The groups are shells around one centre, one inside the other: the same stretched ball of 5 dimensions in 6 sizes.
(in the rows, 128 means zero)
Some rows, each with its group after it:
[138 135 104 163  78 110 165 135]  beva
[168 106 145 102  78 136 193 130]  pugo
[134 155 104 148 138 121 105  71]  lipe
[111 171  85 182 115 135 141 143]  pugo
[157  93 124 133  50  78 157  84]  begu
[148 147 138 131 125 145 154 129]  beva
[ 84 191  82 173 152 162 104 123]  fupur
[111 199  71 181 173 147  92  94]  begu
[130 107 118 126  60 114 158 108]  fupur
[ 94 162  85 189 103 110 112 115]  lipe
[122 153 118 172  98 123 154 153]  pugo
[ 92 163  94 159 111 153 135 140]  beva
[112 185  83 169 159 144  99  94]  beva
[156 115 137 106 100 127 148  85]  Tolo
[130 148 125 132 106 167 181 168]  Tolo
[183 101 133 114  77 103 173  91]  pugo
[118 163  82 189 120  94  98  82]  lipe
[105 169 104 182 109 136 146 162]  Tolo
[163 112 115 144  60 101 185 126]  fupur
[ 99 199 106 185 168 145  95 124]  begu
[157 118 152 126  89 114 161 118]  lipe
[118 160 135 134 126 175 161 166]  fupur
[164  90 134 112  52 105 181 105]  pugo
[ 92 158 138 151 112 154 139 162]  beva
[140 107 116 113  72 124 160  96]  begu
[175 124 110 135  89 118 179 114]  lipe
[108 121 151 145  66 116 154 150]  Tolo
[129 122 128 112  87 153 169 132]  lipe
[ 93 139 141 147  83 139 150 162]  pugo
[ 89 156 134 164 115 121 101 118]  Tolo
[150 157  76 179 115 102 134  95]  fupur
[ 78 166  82 177 109 133 111 122]  begu
[158  88 129 116  46  99 177 101]  Tolo
[125 112 141 136  58 114 168 141]  beva
[129 155 117 149 108 156 173 165]  fupur
[127 152 111 170 124  91  93  71]  begu
[146 140 123 123 127 138 132  89]  beva
[106 156  94 170  95 136 151 149]  lipe
[177 114 144  98 102 139 175 106]  begu
[163 133  76 152  91 110 160  92]  Tolo
[ 91 181  90 171 150 137  84  92]  fupur
[139 175  91 175 151 117 105  85]  pugo

New rows, each followed by its group:
[164 135 103 123 124 128 136  67]  Tolo
[ 97 137 141 138  84 150 159 166]  pugo
[102 139 104 147  90 133 136 120]  beva
[113 124 137 122  88 139 146 123]  lipe
[114 134 134 117  97 161 160 142]  lipe
[121 108 135 145  54  92 147 115]  Tolo
[138 159 125 147 142 131 120 100]  beva
[106 145 140 153  93 138 154 164]  beva
[159 122  95 155  72  96 165 105]  lipe
[131 168  63 178 135 110 102  68]  Tolo
[ 85 155 136 165 101 134 130 157]  pugo
[111 160  93 157 130 127 101  83]  beva
[ 82 154 128 157 104 139 124 143]  beva
[151 138 138 137 105 134 168 140]  beva
[111 119 132 136  67 123 155 135]  beva
[ 96 190  85 207 137 119 103 127]  begu
[152 117 157 114  88 133 174 135]  lipe
[104 171  82 162 120 163 147 147]  begu
[155 130 118 155  84 106 167 127]  beva
[ 75 183 103 177 139 147 100 132]  beva
[134 129 121 130 107 115 120  75]  fupur
[142 138 149 128 110 142 160 138]  beva
[114 154 120 134 133 147 114  99]  lipe
[120 162 125 163 137 113  97  92]  Tolo
[145 154 118 163 120 117 141 121]  beva
[125 161 121 166 135 112 104  95]  lipe
[124 135 143 142  86 137 170 163]  beva
[110 179 110 156 159 151 103 106]  beva
[143 139  99 175  91  83 131  93]  beva
[147 160 111 136 151 145 123  89]  pugo
[ 81 167 123 156 127 152 113 137]  beva
[103 184  85 172 155 142  93  95]  beva
[ 98 144 140 132 104 156 143 148]  beva
[175 113 118 139  78  91 163  91]  beva
[145 128 127 108 104 156 167 121]  beva
[ 98 197  69 183 158 156 107 119]  Tolo
[186 123  98 137 101  97 151  67]  Tolo
[159 100 146 113  69 110 168 106]  beva
[149 135 105 165  98  83 124  77]  beva
[125 142 106 131  99 162 171 144]  pugo
[ 99 175 120 139 143 186 141 157]  Tolo
[182 122 120 135  95 103 165  95]  pugo
[103 144 130 163  85 125 149 158]  beva
[129 161 132 144 130 154 150 147]  beva
[114 145 118 166 107  99 106  93]  beva
[102 143 131 130 108 152 135 129]  beva
